The rows of a group lie close to one hidden flat surface of 7 dimensions, which passes through zero. Surfaces can cross.
Some rows, each with its group after it:
9	-11	3	-7	6	57	-14	4	-2	-9	-15	-49	34	13	37	34	-4	-1	1	-33	12 -> movi
-20	-8	-10	0	-15	-44	17	-43	29	20	26	-20	-18	-32	5	-34	22	6	-8	-5	16 -> movi
25	-47	-11	-5	68	13	35	-16	-34	-32	-61	-3	34	30	8	17	-3	-30	-23	-25	-8 -> Sizov
-52	-28	-14	18	33	-33	41	-72	16	1	37	-26	-1	-36	30	-61	16	-5	-44	-19	33 -> runob
35	21	1	-14	-79	-50	20	3	21	9	-7	7	-17	0	-34	23	32	-2	74	37	-13 -> vab
-41	-3	11	-8	66	-7	-25	-5	-21	-4	-5	2	-2	26	-23	-43	-17	55	-67	18	-23 -> pobu
-17	-6	-8	-11	5	-30	9	-27	-3	-10	7	-22	2	2	-7	-15	6	5	-36	-25	34 -> Sizov
-2	16	18	-13	-21	21	18	-3	-2	-4	11	-12	22	-2	33	-8	3	3	32	17	4 -> pobu
13	-17	-11	13	11	28	9	-5	8	21	-8	-12	33	-13	46	3	10	-10	12	-14	-33 -> Sizov
8	10	28	-9	-14	29	-26	21	13	-22	0	2	-43	-6	-20	5	-23	13	39	44	-1 -> pobu
24	-8	13	-2	-8	25	30	2	-3	-32	-9	9	-8	-7	10	19	-9	-45	49	9	22 -> vab
-6	5	7	2	-23	-18	27	-5	-10	11	14	-1	16	14	-9	-11	30	16	24	37	-27 -> movi
20	-24	0	-17	7	-17	24	-5	-24	-13	-32	-7	10	30	-40	28	10	-12	13	6	-7 -> runob
-16	-2	24	1	-33	49	-14	-4	39	-11	31	-56	-22	-33	28	0	-1	12	45	26	21 -> runob
-11	8	0	-2	-7	-22	14	-1	-16	1	12	12	3	10	-20	-8	4	1	-5	6	4 -> Sizov
-11	-33	-46	23	-10	-48	-14	-17	28	39	15	-43	-18	-21	-32	28	26	-5	-27	-39	8 -> pobu
33	3	-13	-16	-17	-41	-17	-4	22	4	-26	19	-41	-13	-27	12	-8	-11	-2	-20	9 -> runob
-12	-19	-6	-2	28	6	-10	-8	-7	-1	4	-9	-7	-4	-14	4	-27	-12	-22	-23	25 -> movi
-19	9	35	-23	-38	34	0	30	-50	-27	15	-48	29	62	-45	44	7	37	37	50	9 -> Sizov
8	-35	-23	-18	13	-37	9	-51	15	0	-37	-58	19	5	10	2	30	8	-34	-39	15 -> vab
-31	13	-15	14	46	-3	-19	5	-17	23	6	19	26	12	20	-28	-4	28	-75	-30	-20 -> runob
-21	10	12	-6	-26	38	-25	31	-10	33	27	-49	44	29	4	26	15	57	15	24	-38 -> runob
-6	-30	-1	-15	-6	-28	15	-51	34	-25	1	-43	-45	-33	-15	-18	2	-12	6	-4	49 -> Sizov
21	33	2	3	-45	21	-17	22	26	7	7	16	0	-25	43	9	0	-10	29	-13	6 -> movi
57	8	-16	-22	-52	-36	16	-6	21	1	-49	-12	15	8	8	41	33	-17	39	-20	-2 -> vab
-29	1	24	24	33	35	14	12	-15	-28	22	28	-17	1	7	-32	-19	-5	6	42	-1 -> runob
-13	27	12	-6	-26	-9	25	-1	-5	16	28	27	16	-7	15	-31	5	2	25	23	-7 -> pobu
19	0	-16	19	32	17	-45	4	40	21	-18	24	-22	-42	46	-16	-18	-5	-25	-29	-27 -> Sizov
-1	2	17	-18	-26	1	21	-29	24	-20	13	-16	-26	-30	17	-25	-2	-11	42	22	26 -> pobu
35	1	1	-4	1	-3	4	0	16	-28	-28	24	-35	-17	5	0	-10	-32	12	-11	18 -> movi
-12	30	-9	10	-67	-11	39	-2	-5	57	53	4	62	-13	40	-3	37	-9	43	4	-18 -> Sizov
1	10	5	12	2	10	1	6	2	-10	12	45	-19	-19	11	-13	-20	-27	4	-1	14 -> vab
7	-47	10	-10	41	16	15	-26	-3	-47	-26	-34	-27	0	-19	7	-14	-20	2	2	27 -> vab
9	3	-6	-4	-18	-9	6	-4	6	10	-1	-2	5	-7	7	6	7	-7	11	-14	4 -> runob
-1	8	-5	0	5	-18	3	12	-23	17	-1	20	24	22	-15	2	8	9	-13	2	-26 -> runob
25	11	-1	-14	-12	0	-52	16	30	1	-35	-21	-23	5	-7	19	0	32	-11	-7	-14 -> vab
-14	8	8	5	-18	12	-46	13	34	8	38	8	-71	-43	-34	-2	-48	-8	18	12	32 -> movi
-39	35	-16	17	6	-46	-35	9	12	43	35	43	-18	-12	-13	-46	0	40	-57	0	-26 -> movi
34	-2	-13	11	-24	-23	-14	9	36	-9	-10	31	-71	-35	-29	21	-14	-41	22	-10	26 -> pobu
-2	25	-3	5	-32	4	0	13	1	24	18	15	24	-5	22	1	10	7	13	1	-11 -> movi
2	-24	3	-3	-17	-15	74	-27	-27	-3	9	-18	43	17	-10	12	28	-27	44	20	2 -> vab
4	24	-30	21	-27	-55	21	-7	9	37	25	57	3	-28	10	-17	13	-34	-6	-29	3 -> pobu
16	20	7	8	-25	-27	-10	11	34	-3	8	59	-74	-42	-22	-19	-22	-25	28	23	9 -> Sizov
4	11	9	-5	12	-2	-20	1	14	-15	-10	28	-39	-17	-2	-22	-21	-1	-11	4	9 -> pobu
-3	17	13	0	-46	26	-26	15	30	11	27	-27	-18	-21	10	8	-2	16	39	20	3 -> vab

New rows, each followed by its group:
-1	-7	9	14	46	10	-12	35	-27	9	-15	38	-2	34	-41	0	-14	25	-4	49	-74 -> Sizov
25	-21	-2	0	-15	5	5	-3	15	-22	-19	-16	-24	-13	-14	32	0	-30	32	-7	24 -> pobu
-13	-32	-24	2	52	-37	-30	-55	55	-6	-17	-18	-65	-52	8	-47	-14	1	-73	-47	32 -> Sizov
25	43	12	-2	-19	33	-80	66	16	13	-14	21	-26	7	-2	28	-29	31	-1	2	-22 -> runob
-26	-26	2	2	27	-32	3	-22	4	7	5	-12	-25	1	-44	-25	5	22	-9	33	-20 -> Sizov
-78	-9	-10	18	39	-25	-4	-37	6	30	51	-31	16	-11	11	-62	15	50	-71	-1	-7 -> runob
-35	22	10	-9	18	33	-27	7	-17	20	15	-22	46	20	36	-22	-1	56	-40	3	-28 -> pobu
4	-28	11	-1	-3	13	-8	0	7	-17	-8	-41	-28	5	-35	27	-1	5	28	27	4 -> pobu
61	14	3	-5	10	10	30	26	-28	-44	-68	61	19	33	27	19	11	-32	16	-4	-25 -> movi
-27	15	-8	6	-29	11	0	-1	-5	44	39	-31	56	0	30	2	20	24	1	-11	-10 -> movi
26	8	-5	4	-8	-2	3	10	2	-11	-11	31	-17	-7	-2	13	-7	-29	12	-6	11 -> pobu
-9	-2	-6	7	43	15	-12	9	-20	-2	-5	17	16	10	15	-7	-13	3	-45	-24	-4 -> vab
-13	-25	-17	6	-14	-37	26	-31	6	22	18	-33	10	-8	-16	3	26	-5	6	-9	4 -> pobu
21	-30	14	-9	-5	23	44	-14	-7	-39	-18	-27	3	4	-1	20	7	-33	55	15	22 -> runob
9	9	1	6	-4	8	20	3	-3	-10	0	24	8	-11	23	-1	-4	-28	13	-7	9 -> runob
7	-1	-27	-15	-24	-37	-15	-25	28	37	-4	-36	17	-18	22	6	21	7	-23	-53	13 -> runob
0	13	-8	-1	-11	-14	-3	-24	37	3	12	8	-21	-44	38	-31	-4	-14	-11	-28	33 -> pobu
24	3	35	-19	-20	42	4	17	7	-47	-9	-2	-37	-4	-10	12	-22	-12	69	52	9 -> pobu
12	-12	2	-7	13	19	-12	-10	14	-18	-20	-29	-5	-2	20	8	-2	3	-10	-19	12 -> movi
18	3	3	-4	5	-7	1	2	8	-21	-30	10	-8	10	8	-5	13	9	-2	7	-14 -> movi
-44	16	6	10	-28	-23	-21	6	9	43	62	-5	-20	-11	-39	-22	1	40	12	43	-18 -> movi
1	-18	7	4	-3	-10	47	-21	-6	-19	11	13	-18	-15	-15	-11	-2	-39	33	18	24 -> vab
-6	9	11	8	2	-47	13	13	-13	-7	13	74	-61	0	-86	-18	-25	-23	22	55	-8 -> movi
-24	17	-7	11	12	-36	-36	6	22	21	24	41	-53	-24	-30	-37	-23	15	-39	1	0 -> movi
-24	3	5	12	20	-5	17	9	-30	2	14	29	12	18	-19	-13	0	8	-9	29	-21 -> runob
17	-4	-14	20	-25	-8	22	-14	33	37	12	18	4	-47	42	-14	15	-29	48	2	-27 -> Sizov
-36	7	11	0	10	7	-33	18	-12	15	17	-22	6	22	-29	-6	-1	57	-24	30	-25 -> Sizov
-5	16	-5	6	-41	35	13	15	-21	34	41	-14	59	-5	34	31	-3	-23	36	-24	12 -> movi
-17	-1	-19	8	20	-12	31	-3	-47	29	19	24	54	16	-1	4	-2	-24	-22	-32	1 -> movi
-1	40	12	21	-23	45	6	41	-22	9	23	36	38	7	40	7	-2	-7	28	12	-20 -> runob
2	22	-5	-1	-45	-34	17	15	-13	33	18	21	19	7	-22	5	20	4	32	21	-24 -> runob
14	-12	1	3	-29	-14	48	-7	-13	-4	5	4	11	3	-17	19	21	-35	49	14	4 -> pobu
4	31	13	2	-27	3	-50	26	40	-2	16	26	-72	-34	-13	-10	-25	13	12	20	11 -> Sizov
0	16	14	2	-8	19	-38	33	9	0	10	19	-37	-7	-23	9	-26	8	14	22	-1 -> movi
10	-42	-12	-8	26	-10	38	-46	-2	-21	-21	-25	4	-9	5	3	0	-40	-9	-39	42 -> movi
7	-6	-15	9	15	16	-15	26	-16	6	-18	-3	30	21	2	34	4	0	-22	-30	-12 -> pobu
-8	-15	18	-11	-31	-1	-5	-22	45	-11	3	-66	-29	-17	3	-10	31	42	32	42	-4 -> movi
2	-4	9	4	14	53	-10	-4	13	-24	-3	-25	3	-13	48	3	-12	-8	0	-15	25 -> runob
8	14	-18	14	45	-6	-49	17	16	11	-21	50	-30	-17	13	-21	-30	6	-60	-30	-20 -> Sizov
-2	-7	-3	-14	-10	-17	22	-25	-2	-25	-1	-22	-2	-2	-3	3	9	-17	-7	-22	49 -> Sizov
-36	-13	10	-9	-15	3	-9	-28	25	13	31	-68	0	-14	5	-18	12	46	2	20	6 -> pobu
-27	-12	-11	-7	-7	-23	-12	-57	49	12	25	-47	-27	-49	27	-43	8	16	-24	-21	36 -> pobu
-14	25	2	20	19	8	-33	19	14	-3	15	46	-38	-24	12	-34	-24	4	-32	2	1 -> runob
-9	33	-1	-4	-63	-11	-32	14	27	45	21	-35	16	-4	9	13	29	50	21	17	-32 -> vab
30	10	24	3	5	82	-31	51	-14	-36	-22	17	-7	11	16	35	-38	-14	26	6	3 -> vab
2	-34	5	-16	16	-24	2	-26	11	-21	-26	-38	-28	7	-42	3	7	14	-3	16	5 -> vab
-25	-29	5	-5	10	31	-20	-12	0	7	29	-54	-8	-12	-18	19	-32	-2	7	-11	35 -> movi
2	-13	5	-9	-14	-4	22	-24	16	-13	-11	-43	10	3	9	-5	38	21	18	22	-12 -> movi
-23	4	-19	8	36	-40	-26	-15	24	19	7	28	-32	-21	-5	-45	-10	16	-67	-26	-2 -> Sizov
-16	-40	7	-13	34	-8	17	-25	-19	-32	-16	-44	-4	27	-40	6	5	11	-14	14	11 -> Sizov
31	0	25	-5	-42	51	-9	20	18	-30	-2	-13	-37	-21	1	36	-26	-34	76	18	31 -> movi
-9	-13	11	-16	-14	20	-12	-11	14	-18	5	-58	-12	-2	1	15	0	18	13	2	27 -> Sizov
-9	1	3	17	3	-12	39	-16	-3	-15	21	35	-16	-20	1	-31	0	-29	16	18	16 -> runob
-9	-1	-9	-5	-7	-17	19	-15	-10	5	11	-6	21	2	6	-4	11	-7	-7	-12	11 -> Sizov
-26	29	2	11	-2	-49	-14	20	-3	26	22	43	-19	15	-38	-39	17	52	-20	51	-53 -> movi
-23	-38	22	-9	25	34	-3	-13	-8	-22	3	-61	-4	12	-20	10	-4	24	7	29	1 -> vab
-30	-40	7	-12	29	-9	2	-35	3	-9	-11	-83	15	25	-13	-15	36	63	-26	27	-25 -> movi
-7	-43	21	-9	7	31	-13	1	3	-25	-10	-78	-22	21	-45	38	1	27	31	44	-4 -> pobu
28	13	-19	10	-40	22	11	6	12	15	0	-6	35	-22	55	30	14	-39	25	-47	19 -> pobu
8	4	0	-4	-14	-9	-7	-1	11	3	-2	2	-14	-6	-7	5	1	-3	7	0	3 -> runob
3	29	-9	6	-50	-15	15	3	3	33	27	16	22	-13	19	1	18	-9	24	-3	-4 -> runob
3	9	7	-3	-31	-36	26	-11	15	1	4	7	-12	-4	-5	-26	35	19	27	43	-25 -> movi
22	2	3	-2	8	-19	21	9	-12	-27	-29	45	-17	11	-21	-2	0	-20	12	15	-8 -> movi
-31	27	-9	20	-31	-20	-39	1	45	61	55	9	-21	-47	16	-38	7	38	-2	17	-33 -> Sizov
17	27	4	-1	-41	1	-5	2	32	7	2	1	-2	-18	42	-8	25	11	23	8	-12 -> movi
-16	-23	-23	-11	-9	-53	0	-62	49	20	12	-46	-28	-44	8	-28	15	5	-28	-34	33 -> runob
8	31	3	-1	-21	-10	-20	34	-7	16	-6	27	4	22	-23	11	7	26	7	23	-38 -> vab
15	27	6	7	-32	8	-14	23	14	5	14	37	-24	-24	6	6	-16	-20	28	7	10 -> movi
-3	42	13	0	-36	29	-37	27	23	17	25	11	-6	-21	37	-8	-8	19	15	6	-1 -> pobu
22	24	-24	4	15	2	13	26	-44	18	-32	47	77	40	35	17	12	-13	-35	-45	-31 -> vab
42	19	-25	-5	17	-61	-13	12	5	-5	-56	74	-27	9	-17	-4	-6	-19	-43	-36	-9 -> vab
